All groups share one centre, and each spreads out both ways along 12 directions, with some noise.
In the rows, zero is written as 128.
Known rows, each followed by its group:
[103 125 133 117 133  78 150 125 110 170 121 133 122 147 112  93 106 144
 144 126 124]
Q321
[ 95 135 177  83 147 168 147 116 168 112 158 200 138 164  99 184 138 101
 107  96 134]
Q194
[126 131 126 136 114  80 173 108 177  95 162 166 132  89 145 161 177  73
  90  82 150]
Q509
[142 144  87 114 111 133 146 131 123 113 176 153 180 164 119 120 187 157
 162 114 121]
Q194
[126 163 104 102 149  85 103 119 120 124 145 118  59 133 134 153 127  76
 110 135 147]
Q801
[120 119 111 106 152 117  98 129 133 128 100  90  97 166 108 104  94 155
 138 153 131]
Q194
[133 125 132 125 175 102 133 127 125 156 157 118 145 157 137 103 135 158
 126 115 124]
Q509
[133  95 172 123 124 108  71 124 142 120 139 140 152 111  94 159 122 153
 118 123 104]
Q194
[154 168 123 129 100 179  99  79 149 117 209 196 135 136 129  90 125 172
 150 120 118]
Q119
[113 119 184 152 135 164 218 108 148 175  91 120 122  90 150 145 135 104
 112  93 126]
Q194
[114 143 112 105 105 104 120 131  85 116 173 220 137 167 119 152 177 111
 129  96 135]
Q194
[102 130 116 124 113  55 145 125 179  86  86 136 129 103 125 104 121 106
 117 137 146]
Q509
[ 94 120 139 107 120  49 111 127 150 184 134 155 149 104 127 108 167 168
 177 112 113]
Q119
[154 159 142 149 118  79 108 109 109 120 116 131 112 115 134  93 138 123
 124 135 139]
Q321
[144 166 121 101  88 126 153 110  96 128 160 140 110 158  71 138 154 118
 150 121 137]
Q321
[ 91 196  89  73  92  39 109 107 183 102 137 157 114  81 118 131 146 100
 179 151 130]
Q801
[105 134  52  81  58  79  71 115 114 122 118 141 103 128  92 122 120 151
 199 160 110]
Q321
[127 146 178 147 165 135 132 112 128 129 163 136 162 104 108 120  62 165
 111 123  79]
Q119
[114 123 105 117 120  87  83 122 162  99  98 109 135 108 106 107  95 174
 151 158 103]
Q801
[137 104 121  95 123 111 125 114 162 155 115  90 102 153 119 124 158 126
 141 127 161]
Q119
[138 198 124 105 132 170 100  96 120 139 128 143  80 159 134 111 156 139
 167 140 129]
Q119
[160 118 122 126  75 145 106  94 104 122 156 145 105 125 103 161 150 122
 127 111 130]
Q509
[108 149 110  88 155 132 125  96 116 168 136 126 123 145 131 141  99 131
 166 140  90]
Q119
[135 170 126 157 118  54 154 117  77 139  97 139  89 111 145  98 153 103
 126 115 140]
Q194
[103 113  66  81  79 104 170 164 149  84  72 102 115 195  74  92 129 107
 142 160 192]
Q321
[101 120 110 121 151 157 114 127 158  92 114 144 166 125 129 153 127 169
 144 124  77]
Q801
[102  97 107  98 134 102 129 114  93 165 206 177 137 177  99 140 114 161
 132  91 107]
Q321
[155 113  78 111  60 156 106 144 116  61  57 105 129 181  81 119 171 141
 158 160 154]
Q321
[151 160 127 119  95 143 124  62 122 144 176 185 121 123 141 143 174 125
 153 100 109]
Q321
[ 89 154 160 122 157 120 179 142 130 163  74 133 130 151 131  94 128 137
 149 127 130]
Q194
[154 121 118 129 116 154 141 129 112 119 116 149 248 197 117  49 116 211
 171 153 105]
Q509
[155 115 120 116 120 106 102 117 139  96 118 107 163 143  85 135 173 174
 144 125 108]
Q801
[125 136 131 105 101 155 120  93 118 151 115 145 109 129 103 151 135 145
 166 123  98]
Q321
[111 144 146 123 125 107 163 136 157 121 109 147 135 113 124 146 200 112
 133  98 141]
Q119
[158 146 163 132  93 118 118 125 152 113 137 100 182  77  75 129 135 167
 159 143 100]
Q119
[143 144 122 111  74 133 146  95 159  92 115 135 118 106 101 154 160 103
 137 123 140]
Q801
[135 155 108 115 165 137  91 105 102 159 158 133 129 143 144 138 156 166
 165 122  84]
Q801
[156 177  93 109 163  92  64 104 182  76 160  77 134 139 100  74  85 189
 141 172 111]
Q194
[120 142 108 109 111 144 142 165 113 127  91 114 132 156 119 125 163 123
 164 149 147]
Q801
[ 90 127 121  95  94  67 118  98 202  93  96 153 124 102  91 107  91 142
 146 141 122]
Q801
[117 166 114 113  93  85 117 150 149  76  95 126 133 102  98 128 146 121
 155 151 135]
Q801
[107 143  81  73 165  94 112 108 166 110 145 134 131 164 117 159 175 142
 150 120 112]
Q801
[106 207 116  88 129 143 130 123 152  75 157 155  84 139  74 159 150 122
 146 121 127]
Q509
[187 192 141 106 166 174 119  96 201  83 160  51 155 122  90 150 164 157
 147 147 109]
Q194
[145 209 115 119 128  85 139 117 150  59 146 127 122 150  74  84 148 144
 131 133 146]
Q509
[137 117 119 142 110 126 102  84 170 136  87 148 152  92 184 101 155 158
 158 132 109]
Q321
[104 118  92  89 161 120  79 150 168 107 143 113 169 145 112 127 121 185
 159 151  99]
Q194
[119 105 100 142 137 105 142 119 157 125 159 159 164 127 157 113 172 164
 130  92 119]
Q119
[133 108 107 127 127 115 132 121 127 133 164 132 187 142 110 101 119 192
 149 121  98]
Q119
[144 159 139 154 120  84 109 128  86 116 109 152 104 119 128 129 196 133
 130 106 123]
Q119
[146 126 109 131 101 113 132  94 163 135 136  97  80  89 130 128 147 119
 131 118 138]
Q509
[124 216 157 111 153  98  77 101 142 108 187 144 102  79  76 166 140 163
 153 115  72]
Q509
[ 67  83 111  94 177  87  75 156 150 157 127 133 142 123 143 152 104 163
 143 131  93]
Q194
[125 117 123 107 116 140 109 151 104 126  59 109 154 168 106 129 142 146
 161 162 122]
Q509
[145 116 115 115 121 145 109 114  95 134 151 137 118 205  88  88 104 176
 134 132 133]
Q509
[ 95 135 127  95 110  78 104  86 150 151 126 142  72  82 120 160 112 101
 145 124 117]
Q321
[110 127 131 118 149  49 112 128 137 129 126 125  87 120 133 131 116  92
  97 122 151]
Q321
[145 148 122 139 129  71  79 133 110 110 126 114 145 114 112 100 134 169
 146 144 106]
Q194
[134 146 142 152  75  91 130 157 108 133 134 152 163  77 134 121 166 117
 154 128 131]
Q801
[141 118 146 125 144  78 104  90 117 185 158 128 107 121 139 123 135 140
 130 108 115]
Q119
[130 103 142 107 100 246 115 109 134 143 164 147 142 130  90 192 117 165
 156 114  84]
Q509
[123 119 134  97 130  77 122 133 120 147 119 110 122 140 102 146 159 119
 140 127 139]
Q119
[156 139 160 124 111 114 138  81 165 121 146  93  80 136  58 100 108 155
 112 114 142]
Q509
[133 101 142 122 133  47 138 121 139 129 114 105  73 134 106 140 147  88
  79 103 175]
Q509
[155 143 148 158 134 116 154 127  75 134 178 158 134 112 145 174 198  98
 101  75 122]
Q194
[134 126 109 120 156  72  92 144  95 124 163 138 130 144 132 160 179 121
 120 109 124]
Q801
[130 164 132 104 168 126 132 127 113 144 158 132 113 167 119 144 164 123
 132 114 130]
Q321
[ 97  96 105  93  95 110 175  82 152 161  89 140 102 123 138 152 137  87
 136 112 132]
Q119
[146 145 121 125 179 187 113 140  79 132 125 112 129 176 135 172 186 149
 140 120  99]
Q801
[134 173 116 107 186 115 117 122 137 154 157 120 139 159 159 112 176 146
 155 128 126]
Q321

New rows. What belongs after each?
[140  87 164 101  67 130  85 135 134 117  76 129 166 144  55 135 148 172
 162 148 125]
Q194
[124 143 103 106 112 155 131  92 134 167 133 132 111 141 136 107 117 150
 173 140 113]
Q801
[149 157 132  66 194 106 101 106  97 197 208  82 146 169 107 171 127 127
 157 137  94]
Q119
[146 137 104  95 117  81 120 122 135 141 137  79  96 144  95 122 146 118
 147 143 152]
Q321
[104 144 104 116  73  99 151 182 153  82 124 151 192 125  96  82 134 144
 165 157 154]
Q801
[112 115 145 123 142 111 130 135 129 123 104 119 124 126 104 160 141 125
 118 115 120]
Q321
[ 88 162  69 111 154  79 110 144 142 103 134 143 143 122 146 121 138 141
 158 140 107]
Q194
[127  88 106 137 120 113  98 120 147 124 116 131 106 153 126  66 101 177
 120 131 148]
Q119
[142 147  96 131 143 175 143 152 138  83 140 108 138 167 116 109 134 150
 126 139 142]
Q509
[104  94 155 101 129 136 128 118 127 141 108 151 142 176  86 111  76 159
 126 128 119]
Q509
[ 93 184  89 133 100 104 181 115 126 134 143 203 162  88 174 122 179 123
 180 101 101]
Q194
[116 112 128 121  85  85 109 131 111 119 152 189 141 151  88  97 112 160
 131 119 133]
Q119
[121 160  93  96  90 128 136 128 114 103 150 153 139 151  84 139 151 133
 161 131 123]
Q321
[139 189  88 122  99  86 158 104 176  75 105 111  99 134 112  60 146 129
 145 148 165]
Q509
[126 140 117 100 136 111 120  87 137 138 138 138  90 126 135 186 173  92
 126 100 120]
Q801
[ 93 174 139 117 153 144 208 135 156 105 121 165 138 135 133 156 169  85
 122 101 142]
Q194
[103 145 107  82 103 133 165 130 181 133 119  89 154 102  83 156 145 146
 191 142 104]
Q321
[100 140 140 128 156 132 132 154 159 108 124 131 158 132 116 108 114 166
 134 133 115]
Q119
[148 151 129 138 153 125 127 137 113  92  84  91  95 139 125 149 172 106
 106 128 137]
Q119
[142 141 130 110 108 132 112  65 171 135 146 127 115 104 118 133 118 141
 147 127 109]
Q194
[128 191 102 148 139 128 151  80 137 131 155 142  95  87 167 118 125 119
 136 116 102]
Q194
[123 174 105  78  71  64 114 124 104 123 147 107  82 104  46 174 145 103
 170 140 124]
Q321
[187 111 128 131 167 160 127  74 111 183 162  64  95 133 146 184 187 120
 117  98 110]
Q801
[116  94 117 104 127  48 137 102 146 154 135 134  83 144 123 131 143  99
 104 101 161]
Q509
[139 107 109 126  84 137 142  91 191 111 149 116 124  93 103 116 115 153
 133 119 124]
Q509
[106 156 172 103 122 126 163 113 187 107  56 121 150 133  74 112 142 159
 158 138 118]
Q801
[124 166 119 119 136 122  37 114  69  97 152 189  84 143 119 160 126 137
 126 126  98]
Q321
[134 172 119 112 106  61 105 124  88 125 126 125  82 135  92 115 127 112
 143 143 141]
Q321
[137 110 113 105 129 137 140 121 146 128 173 113 147 155  91 143 142 149
 134 113 124]
Q321
[137 187 109  92 141 152 112  93 139 121 127  99 122 105 131 186 136 103
 165 154  88]
Q119
[131 137 115 114 145 143 150 151 107 134 135 115 120 186 116 114 139 126
 126 129 156]
Q801
[ 92 121 117 122 128 116 194 121 139 174  62 132 132 143 140 108 183 152
 171 108 123]
Q119
[ 92 149 104 106 160  84 167 149 159  99 104 143 140 153 140 116 153 102
 123 128 157]
Q509
[117 135 111 110 149 169 167 131 190 112 127  89 141 149 113  94  86 148
 131 152 135]
Q801
[138 146  92 123 118 112 105 115 145 106 128 137 128 117 145 135 186 138
 151 122 122]
Q119
[152 155 135 117 105 116 125 124 157  62 168 129 140 108  64 170 170 133
 123 110 122]
Q509
[158 112 131 141 133 144 193  99 142 141  96  96 110 147 140 143 201 104
 111  94 146]
Q119
[ 79 107  98  78 115  92 104 119 127 155 126 131  76 147  89 139  74 137
 146 137 119]
Q321
[129 122 122 135 144 120 118 136 169  90  90 104  98 121 135 135 151 112
  99 127 150]
Q119
[116 141 105 130 146 142 118 153 128  87 142 141 132 134 134 144 134 122
 118 128 126]
Q509
[168 119 165 147 140  83  90 125 111 140 127  68 103 102 100 146 148 137
 109 124 120]
Q509
[135  67 145 112  98 101 107 120 177 106  91 101 138 142  71 107  94 155
 114 146 146]
Q194
[165 123 131 136 121  88  84 101 152 128 114  94 134  76 144 147 185 137
 143 125 112]
Q321
[114 197 137 141 151 124 141 135 119  95 103 177 174 116 164 125 151 112
 143 137 106]
Q509
[113 153 110  97 165 146 191 143 172 119 122 127 144 189 144 115 178 104
 134 123 172]
Q321
[137 156 136 130 157 122 145 117 119 131 167 154 129 171 129  92 123 133
 111 116 145]
Q321
[127 193 141 107  90  96 136 102 122 127 122 109  70  99  71 112  85 108
 151 155 133]
Q321
[155 175 152 121  89  66 135 117 138  99 145 140 139 116  82 117 171 114
 135 119 148]
Q801
[162 197 136 153 141 170 130  85 149  99 173 123 141 106 121  94 101 172
 135 134  91]
Q194
[100  86 158 121 117 123 160 125 140 150  57 126 141 111 115 167 155 130
 135 107 109]
Q321
[173 145  87 161 114 129 108  83 158  94 171  90 124  79 136  93  90 170
 129 140  94]
Q194
[ 50 122  92 142 144  75 162 150  88 134  88 188  79 155 163  82  70 108
 107 118 145]
Q194
[127 197 130 104 137 162 164 106 143 117 152 140 101 142 121 138 139  91
 134 124 141]
Q801
[137 152 131 136 179 124 108 159 145 101 114  77 158 123 121 121 139 173
 142 148 106]
Q119
[121 124  93 123 112  92 125 110 134 100 145 152  79 145 126 101 109 112
 101 119 159]
Q509
[164 105 130 119 148 133 126 122 140 146 120  53 126 166 102 106 125 156
 128 144 137]
Q119
[159 172 152 123 145 104 134  95 135 111 154 121 110 109 112 174 183  95
 113 103 125]
Q801
[148  96 217 114 109 158 162  89 150 148  94 126  85 153  78 156 123  90
  83 101 167]
Q194
[108 102 150 138  83  72  82 115  95  94 117 224 128 131  97 126 117 141
 109 105 114]
Q801
[ 93 124 140 123 147 134 158 119 193 134  88 122 136 109 139 101  88 140
 135 138 124]
Q321
[ 94 209  86  55 147  77 113 137 156  88  97 118  99 177  84 114 150 126
 176 164 145]
Q801
[106  80  98  97  43 101 132 119 180 106 110 158 143 129  95 109 140 138
 154 130 154]
Q119
[107 141 138 105 131 120 121 151 155  88  93 115 131 115  83 168 146 124
 133 135 122]
Q509
[112 130 130 108 189 111 141 133 149 106 149 132 129 159 120 174 158 111
  94  98 129]
Q801
[111 119 117 114 125 133 116 139 109 127  79 137 135 154 130 127 129 127
 143 146 126]
Q509
[178 164 105 110 157 137 108 120 125 136 117  75 106 195 136  88 183 141
 149 152 164]
Q321
[147 137 118 157 149 151  75 150  68  89 151 144 118 130 136 164 136 130
 102 121 104]
Q801
[142 129 137  99 128 134 127 115 156 137 132  67 131 101  83 191 173 140
 159 123 100]
Q321
[ 95 134 120  57  90  57  89 103 119 122 109 209  92 205  81 107 130 115
 146 139 166]
Q194
[110 204 142  87 155  50 132 140 161 125 132 130 166 131  98 111 188 154
 186 134 120]
Q801
[135  99  92  74 120 121 148  92 111 173 128  84 123 182 102 149 120 112
 150 138 126]
Q119
[103 144 111 130 101 164 134 108 183 112 106 188 107 134 151  77 141 157
 150 120 144]
Q119
[121 194 124  96 148 166 136  92 144  91 130 162 105 133 124 202 185  91
 140 107 106]
Q801
[104 206  77  83 151 213 147 115 140 108 141 145 106 177 132 131 127 122
 170 149 121]
Q801
[135  97 131 144  97 150 142 115 156 100 120 133 141 100 120 142 114 126
 108 121 121]
Q801
[103 170  70  82 119 141 109 120 124  78 148 191 126 183 110 141 145 133
 154 130 122]
Q801
[129 136  81  52 107 107  82  99 124 158 151 127  89 173 112 146 144 106
 174 150 146]
Q119
[138  97  97  81 124 155 187  95 197 129 131  89 144 191  96 110 148 148
 143 124 153]
Q801
[135 114 107 120 119  84 108 115 141 115 142 126 137 155  94  73 103 174
 133 135 127]
Q509
[100 114 121 133  90 128 102 101 162 110  74 167 129  95 143 105  82 150
 141 141 102]
Q321
[112  88 119  98 158 144 149 136 173 162 175 112 181 184 103  70  88 201
 146 136 126]
Q119
[134 141 169 150 106  90 139 120 131 120 105 141 129  87 114 138 173 126
 125 104 123]
Q119
[115 187 161 119 137 115 178 126 108 159 122 137 158 119 111 143 179 133
 173 111  97]
Q321
